There are 4 hidden switches. A switch that is on adds its own fixed numbers to the row, and there is some noise. The rows also spread widely along 4 directions, which tell nothing about the answers.
In the rows, 128 means zero.
Known rows, each followed by its switches (1 for on, 0 for off):
[163  97 133 111 130 110 164 129 100  81 111 117 137 106 122  76 146]
1 0 1 0
[152 105 147  38 127  63 127 140 106 116  69 167 149 160 142  81 137]
1 0 1 1
[160 122 165  36 124  79 113 150 122 100  55 182 154 163 134  84 124]
1 0 1 1
[157 105 141 125 127 125 141 143 118  72 110 127 132 104 118  79 135]
1 0 1 0
[ 66 110 113 113  82 127 113 136 162  86 126 134  96 119 108  69 147]
0 1 1 1
[153 124 137 119 110 124 145 140 136  86 104 104 137 123 129  89 145]
0 0 1 1
[144 120 127 128  78 148 116 136 153  64 109 122 100  93 118  81 118]
1 0 0 1
[115 112 124  85  94 100 124 148 131  69  87 161 112 114 108  71 140]
1 0 1 1
[ 67 145 134  73 106  85 110 145 151  65  87 169 113 116 115 112 131]
0 0 0 1
[158 123 163  78 116 114 130 134 146  74  86 121 153 132 127  75 153]
0 1 1 1
[152 106 152  25 129  57 124 139 103 116  58 177 156 159 144  86 137]
1 0 1 1
[192 127 169  60 122 100 145 144 117  46  65 137 165 124 118  78 135]
1 0 1 1
[116  86 127 101 125  87 164 123 119  75 111 131 127  92 109  73 146]
1 1 0 0

New rows. What belongs after each?
[106 126 137  72  87 104 109 145 136  54  74 174 118 118 105  82 133]
1 0 1 1
[ 77  99 110 143 108 147 114 127 160 112 151 121  97 111 122  77 147]
0 1 1 0
[ 83 107 119 132 102 143 106 140 160 112 140 143 106 125 122  88 140]
0 1 1 0
[113 137 144 100 138 110 132 142 136  64 108 141 135 102 124 110 123]
0 0 0 0
[135 114 133  88 135  87 146 143 108  75  91 160 145 108 114  81 141]
1 0 1 0
[124  98 129 105 132 107 138 119 135 131 125 124 128 121 144  91 142]
0 1 0 0
[145 124 134  89 120 102 149 133 122  92  93 113 143 122 142  92 152]
0 0 1 1
[106 136 133  93  87 138  73 158 174 116 101 169 101 156 134 106 122]
0 0 1 1
[158  98 126 120 144 118 154 137 120 142 129 109 143 141 158  96 145]
0 0 1 0
[172 134 176  52 126 105 111 153 138 105  62 151 161 167 153 104 129]
0 0 1 1
[ 99  80 105 115 102 105 142 124 128 111 130 137 102 100 115  74 147]
1 1 0 0
[ 72 131 127 103 122 112 116 155 143  75 112 166 120 112 104  98 146]
0 0 1 0
[133  89 144  71 131  86 130 130 121 119  96 159 126 136 142  87 128]
1 1 0 0
[114 104 130  70 107 105 124 125 137 124 102 143 124 150 136  80 145]
0 1 1 1
[138  82 129 107 141 108 148 126 131 142 130 118 131 138 149  80 155]
0 1 1 0
[138 112 137  89 118  99 160 126 128  83 103 108 138 128 129  67 164]
0 1 1 1
[108 134 147  90 118 121 104 166 143  45  88 180 125 112 101  94 119]
1 0 1 0
[130 147 151  71 118 114 123 148 137  58  80 147 145 121 124  89 133]
0 0 1 1
[137 134 161  57  94  99 104 152 134  64  64 176 129 133 125  92 111]
1 0 0 1
[113 125 135 110  78 157  87 133 184  96 110 149 105 149 127  79 132]
0 1 1 1
[161  77 148  83 125 118 103 140 143 161  97 174 136 172 150  74 130]
1 1 1 0
[146 124 147 116 100 129 152 113 148  69 113  80 135 104 131  74 152]
0 1 0 1
[128  97 127 110  96 118 136 109 148 141 119 117 111 143 144  81 137]
0 1 0 1
[145 118 145  88 104 126  88 146 153 157  98 156 113 176 161 103 122]
0 0 1 1
[195  94 152 123 109 153 128 130 146  84 115 115 139 126 132  65 136]
1 1 1 0
[155 115 130 118 109 125 159 125 126  81 120  88 132 109 132  82 153]
0 0 1 1
[123 143 172  66 128 131  77 164 187  76  86 190 140 159 123 101 122]
0 1 1 0
[182 105 167  91  87 136 110 125 161 106  85 131 129 150 148  73 110]
1 1 0 1
[125 127 142 104 140 112 129 144 131 103 107 145 131 128 138 115 122]
0 0 0 0
[ 89 113 127  76 131 104  87 162 148 149 103 198 114 163 145 112 126]
0 0 1 0
[137 132 136 132 118 152 113 154 164  86 125 127 125 130 135  95 126]
0 0 1 0
[112 118 135 111  96 122 146 115 144  74 115 106 125 101 120  77 149]
0 1 0 1
[ 96 104 117 103 111  92 143 142 117  85 116 147 111  86 112  87 127]
1 0 0 0
[187 113 181  62 108 109 111 136 146 101  68 154 145 158 151  83 117]
1 1 0 1
[108 128 125 121  72 151 103 138 169  73 119 121 104 112 118  71 142]
0 1 1 1
[120 108 148  68  83 113  89 141 152 114  84 177 111 152 127  63 131]
1 1 1 1
[142  98 139  72 143  85 140 147  98 106  94 161 140 132 133  84 137]
1 0 1 0
[126 141 155  93  85 153  90 143 179  71  95 145 119 140 121  81 131]
0 1 1 1
[102 105 123  91  81 112  85 155 143 119  99 182  98 147 125  85 120]
1 0 1 1
[102 115 113 141  87 130 130 130 145  95 133 104 102 102 130  97 135]
0 0 0 1
[157 131 143 126 103 140 130 135 157  95 103 104 122 120 150  98 124]
0 0 0 1
[141 152 167  85 106 126 121 131 167  39  82 127 141 114 121  90 133]
0 1 0 1
[162 118 144 116 134 143 113 138 147 117 117 132 130 134 155 119 113]
0 0 0 0
[172 119 153 102 109 132 143 120 147  81 104  97 151 130 135  74 157]
0 1 1 1
[102 116 123 100 135 110 120 148 130 125 116 152 120 132 136 108 137]
0 0 1 0
[173 129 179  60  94 135  88 148 165  69  65 172 144 158 133  71 124]
1 1 1 1
[100  98 143  75 104 122  63 149 168 135 101 215 103 167 131  77 118]
1 1 1 0
[ 71 132 144  61 134 101  94 152 155  89  85 201 122 149 113  96 134]
0 1 1 0
[122 113 135 100  76 133 105 128 156  79  97 139 106 124 122  73 122]
1 1 0 1
[148 136 154  97  79 155  87 162 168  45  87 163 117 123 107  85 116]
1 0 1 1
[166  89 147  83 100 113 127 118 133 133  95 128 130 147 150  78 123]
1 1 0 1
[110  97 130  92 143  99 143 135 137 122 120 137 128 136 135  79 149]
0 1 1 0
[183 119 177  51 104 116 101 140 150  90  61 160 151 159 142  69 130]
1 1 1 1
[ 69 145 135  57 104  91  97 157 145  75  83 191 119 137 114 104 133]
0 0 1 1
[169 109 165  72 121 107 111 122 151 140  82 133 142 170 165  95 122]
0 1 0 1
